The groups are shells around one centre, one inside the other: the same stretched ball of 6 dimensions in 7 sizes.
(in the rows, 128 means zero)
Some rows, each with its group after it:
[ 94  92 123 125 123  73  88 114 114 130 162] -> Z_796
[112  83 146 106 108 157 129 122 153 115 129] -> Z_676
[150 116 131 190 135  58  89 121  87 121 132] -> Z_476
[146 143 118 112 139 147 138 114 158 139 114] -> Z_705
[136 139 115  90 104  78 120 124 117 173 100] -> Z_251
[120  78 138 162 120  56  79 109  96 115 154] -> Z_69
[141 103 137 173 141  79 106 106  87 103 165] -> Z_69
[148  84 134 134  94  53  72 108 129 151  89] -> Z_558
[137 165 100 132 157  89 122 114 113 146 147] -> Z_558
[111 125 130 128 129 197 137 152 184 124  98] -> Z_69
[118  80 136 142 100 101  76 131 156 137  90] -> Z_476
[154 106 117 113 103  33  74  93 127 168  97] -> Z_251
[116 127 140 132 118 175 149 161 139 123 105] -> Z_676
[113  84 129 109  94  90  83 122 153 151  98] -> Z_251
[ 96 123 126 133 124 103 122 146  97 130 149] -> Z_251
[127 153 128 142 137 103 152 144  65 127 156] -> Z_476
[128 140 111 158 151  81 103 120 109 132 147] -> Z_676
[100 119 108 131 150  51  97 100  86 127 199] -> Z_476
[105  87 132  78 105 132 118 109 159 136 132] -> Z_796
[157 136 126 178 149 113 114 123 123 119 120] -> Z_705
[102  76 138 140 126 118  96 113 140 106 155] -> Z_251
[146 131 139 141 110 105 135 143  94 138 106] -> Z_796
[154 163 109 148 136  59 113 127  90 157 116] -> Z_705
[ 99 125 112  85 132 120 127 113 138 141 158] -> Z_796
[ 94 131 146 127 130 227 182 174 140 101 133] -> Z_796
[137 174 101 139 167 108 136 119 109 137 155] -> Z_558
[ 99  76 162 106  85 184 142 156 151 115 103] -> Z_69
[135 136 146 149 136 207 169 155 142 103 113] -> Z_796
[ 96  90 133 143 121  76  96 125  93 117 166] -> Z_69
[144  92 133 156 118  72  81 108 124 129 117] -> Z_676
[111 173 111 120 170 184 174 138 133 117 167] -> Z_705
[133 122 152 164 127 177 152 157 123 102 114] -> Z_476
[131 131 142 108 121 182 171 140 133 121 121] -> Z_705
[110 114 129 114 143 151 140 113 136 110 169] -> Z_676
[160 124 125 146 112  58  94 119 109 154  93] -> Z_676
[124 105 123 143 120  47  84 113  98 139 139] -> Z_558
[106  66 146 134 105  93  91 117 121 115 142] -> Z_251
[111 123 132  85 106 181 149 145 169 143  96] -> Z_558
[118 136 133 103 121 148 161 140 112 131 137] -> Z_676
[133 146 131 143 136 186 152 154 154 123  99] -> Z_558
[131  84 146 129 122 103 120  98 105 107 164] -> Z_476
[120 156 129 132 165 207 185 138 131  97 166] -> Z_251
[113  79 133 157 140  71  87  93 100 100 189] -> Z_476
[116 174 117 146 172 192 172 150 131 109 155] -> Z_705
[180 102 129 158 108  44  69 100 129 152  76] -> Z_796
[ 96 109 151  81  89 200 170 165 148 130 102] -> Z_69
[138 147 126 105 110 183 147 156 180 156  55] -> Z_69
[110 147 131 139 157 175 173 142 105  98 176] -> Z_558
[129 115 133 169 152 144 119 123 136 100 146] -> Z_705

New rows, each followed by its group:
[161 102 128 142 113  81  82 104 149 145  86] -> Z_558
[124 114 115  94 116  83 102 103 138 155 126] -> Z_705
[ 85  99 138 110 118 186 135 148 167 116 128] -> Z_251
[144 147 111 152 147 103 108 122 135 140 115] -> Z_676
[171 130 133 148 122  95 122 117 110 137 103] -> Z_251
[126 185 113 113 141 170 174 161 128 147 112] -> Z_251
[147 112 127 157 125  47  90 108  90 134 134] -> Z_558
[ 84 115 140 129 118 145 143 161 103 115 151] -> Z_69
[150 129 128 176 146 106 112 121 116 116 130] -> Z_558
[168 139 116 141 141  81 109  97 123 142 120] -> Z_705
[105 173 108 121 157 131 158 143  96 132 169] -> Z_705
[115 120 110 118 123  92  89 121 153 155 110] -> Z_69
[ 95 144 130 100 121 168 168 162 117 133 134] -> Z_705
[142  60 150 149  99 105  78 110 157 121  93] -> Z_69
[ 95 112 122 116 139 143 122 122 148 119 157] -> Z_558
[ 90  95 146  96 112 193 153 142 155 111 138] -> Z_558
[157 119 120 141 101  38  74 120 119 170  73] -> Z_251
[140 149 102 119 140  74 109 107 121 157 131] -> Z_558
[ 98 121 127 152 164 165 136 128 134  91 181] -> Z_251
[108 128 132  85 105 178 154 152 159 145  97] -> Z_558
[106 130 148 116 132 202 189 152 113  99 159] -> Z_69
[123  99 120 137 135  54  84  92 107 128 166] -> Z_705
[155 156 120 140 152 133 146 119 121 127 133] -> Z_558
[136 102 123 127 103  37  77 110 109 157 111] -> Z_558
[ 90 147 117 119 160 146 159 131 100 110 200] -> Z_705
[146 135 115 112 110  97 105 126 150 169  75] -> Z_558
[121 160 120  87 105 168 158 166 154 167  70] -> Z_476
[117 146 132 142 147 211 164 157 157 109 121] -> Z_705
[ 92 115 145  96 106 200 166 164 147 122 117] -> Z_705
[170 137 132 136 104 113 121 138 137 157  56] -> Z_251
[139 116 113 133 115  60  73 114 142 161  93] -> Z_251
[119 141 121 160 163 105 134 121  81 106 190] -> Z_705
[109  81 134  99  91 104  94 122 153 147 103] -> Z_705
[124  89 151  90  93 208 145 137 197 126  77] -> Z_476
[187 136 114 143 115  27  81  99 112 172  78] -> Z_69
[114 103 135 121 121  93 124 115  91 120 166] -> Z_705
[107 156 113 114 166 159 164 123 119 114 187] -> Z_705
[116 117 134 157 150 156 132 130 132  98 156] -> Z_676
[126  89 125 139 131  63  82  91 118 124 158] -> Z_705
[112 133 144 139 149 214 180 149 130  89 157] -> Z_251
[130 126 115 161 154  93  98 110 125 121 151] -> Z_558
[115  83 137  96  96 109 107 115 143 139 118] -> Z_676
[160 162 108 173 156  88 107 123 119 141 113] -> Z_251
[ 89 130 122 124 142 120 137 136  98 119 179] -> Z_558
[115 109 129 167 143 105 103 125 115 109 154] -> Z_705
[140 116 132 134 133 164 127 121 169 120 109] -> Z_558
[ 82  71 146 121 118 179 120 134 168  99 144] -> Z_476
[135 132 133 148 127 105 131 137  94 127 131] -> Z_676
[155  88 132 168 125  22  68  86  89 126 144] -> Z_476
[143 179 118 142 157 177 168 147 134 127 119] -> Z_705
[165 141 119 153 146  92 116 105 116 132 127] -> Z_558
[164 139 119 144 133 116 112 118 152 145  87] -> Z_558
[163  90 147 135  98  94 106 110 126 134  93] -> Z_796
[123  61 157 148 108 106 102 112 115 100 144] -> Z_476
